The groups are shells around one centre, one inside the other: the same stretched ball of 2 dimensions in 10 sizes.
Known rows, each followed by its group:
[30.5 -5.6 22.2  9.9 20.2 27.0] : (3)
[-25.9  17.6 -29.3   3.1 -29.7 -39.2] : (6)
[-15.3  13.1 -19.5   2.6 -22.8 -28.0] : (9)
[ -5.1   8.8 -10.0   2.5 -15.6 -16.9] : (9)
[ 43.8 -11.4  34.6   7.7  27.2  40.1] : (2)
[30.9 -6.1 22.9  6.7 16.4 25.3] : (0)
[-36.4  22.6 -39.5   7.0 -32.3 -48.2] : (0)
[-19.6  14.3 -22.9  -0.9 -30.6 -34.9] : (8)
[ -2.3   7.3  -7.0   0.8 -15.7 -14.8] : (4)
[-32.6  21.4 -36.3   9.6 -25.9 -42.3] : (7)
[ -8.5  10.1 -13.2   2.8 -17.4 -20.3] : (3)
[ 3.9  7.1 -3.6 19.8 14.1  4.5] : (1)
[-37.7  22.8 -40.2   3.3 -38.2 -52.0] : (1)
[ 48.3 -12.8  38.3  11.6  35.5  47.5] : (8)
[-46.4  26.9 -48.8   7.2 -39.2 -58.9] : (2)
[-13.2  11.9 -17.2   0.4 -24.1 -27.1] : (4)
[ 45.5 -11.7  35.9  10.8  32.4  43.8] : (5)
[31.3 -6.0 23.0  8.3 18.8 26.8] : (6)
[ 4.6  6.7 -2.9 18.5 12.8  4.2] : (7)
[36.6 -8.5 28.2  6.6 20.4 31.6] : (5)

New rows. What belongs after each?
[25.5 -1.9 16.2 20.2 30.3 28.2] : (1)
[ -2.4   7.2  -7.2   0.3 -16.4 -15.3] : (1)
[ -1.6   7.0  -6.4   0.8 -15.2 -14.1] : (4)
[17.7  1.0  9.4 17.2 20.8 17.9] : (3)
[30.1 -5.4 21.8  9.5 19.5 26.3] : (3)
[-22.9  17.9 -28.1  15.1 -11.7 -27.9] : (4)
[ 47.9 -11.9  37.3  18.2  44.0  51.5] : (2)
[33.1 -6.2 24.2 13.1 26.4 31.8] : (3)
[24.2 -3.5 16.9  4.8  8.9 16.7] : (0)
[ -5.2  10.8 -12.0  17.9   5.0  -6.8] : (0)
[33.0 -5.1 23.1 20.7 36.5 36.9] : (8)
[-33.2  21.5 -36.8   9.1 -27.0 -43.2] : (7)
[-22.6  16.1 -26.1   2.0 -28.9 -36.3] : (7)
[-43.1  25.9 -46.2  10.4 -32.7 -53.2] : (2)
[ 7.8  5.3  0.0 18.2 14.7  7.5] : (6)
[-45.7  26.1 -47.7   3.7 -43.3 -60.4] : (2)
[-24.0  18.1 -28.5  12.2 -16.3 -31.1] : (9)
[-23.2  16.6 -26.8   4.3 -26.3 -35.3] : (3)
[12.3  1.3  6.2  2.2 -3.2  1.9] : (4)
[35.5 -7.6 26.7 10.7 24.9 32.9] : (6)
[ 46.6 -12.3  37.1  10.4  32.6  44.9] : (8)
[-34.3  21.8 -37.6   7.6 -29.9 -45.5] : (7)
[25.6 -2.3 16.4 19.0 28.9 27.7] : (0)
[40.4 -8.7 30.4 16.9 36.7 42.4] : (4)
[23.7 -1.4 14.7 19.2 27.5 25.7] : (0)
[-27.8  19.1 -31.8   8.6 -23.8 -37.7] : (3)
[35.1 -8.1 27.1  4.8 16.9 28.7] : (2)
[-32.4  20.3 -35.2   2.3 -35.5 -46.8] : (4)
[ -8.7  12.4 -15.3  19.3   4.3  -9.7] : (8)
[-31.4  21.2 -35.4  11.4 -22.7 -39.7] : (0)
[40.4 -9.6 31.1 11.6 29.7 38.9] : (0)
[14.4  2.6  6.2 18.4 19.9 15.0] : (6)
[35.6 -8.1 27.2  6.2 19.0 30.0] : (5)
[-28.7  19.1 -32.2   5.3 -28.9 -40.8] : (9)
[-32.1  20.7 -35.5   6.3 -30.0 -43.8] : (6)
[-18.8  16.3 -24.4  16.0  -7.5 -22.8] : (4)
[16.2 -0.4  9.8  2.8  0.5  6.7] : (4)
[40.6 -9.5 31.2 11.8 30.2 39.3] : (0)
[ 47.1 -12.7  37.7   9.4  31.9  44.9] : (2)
[38.9 -9.1 30.0  9.1 25.4 35.7] : (4)
[37.6 -8.9 28.9  6.8 21.4 32.6] : (5)
[ 47.1 -11.8  36.7  15.4  39.6  48.7] : (5)
[-0.1  8.4 -7.1 16.7  7.0 -2.1] : (3)
[ 3.8  7.1 -3.8 19.4 13.3  3.9] : (4)
[ 43.0 -10.8  33.8   9.2  28.6  40.3] : (5)
[33.1 -6.2 24.1 12.8 26.2 31.8] : (3)
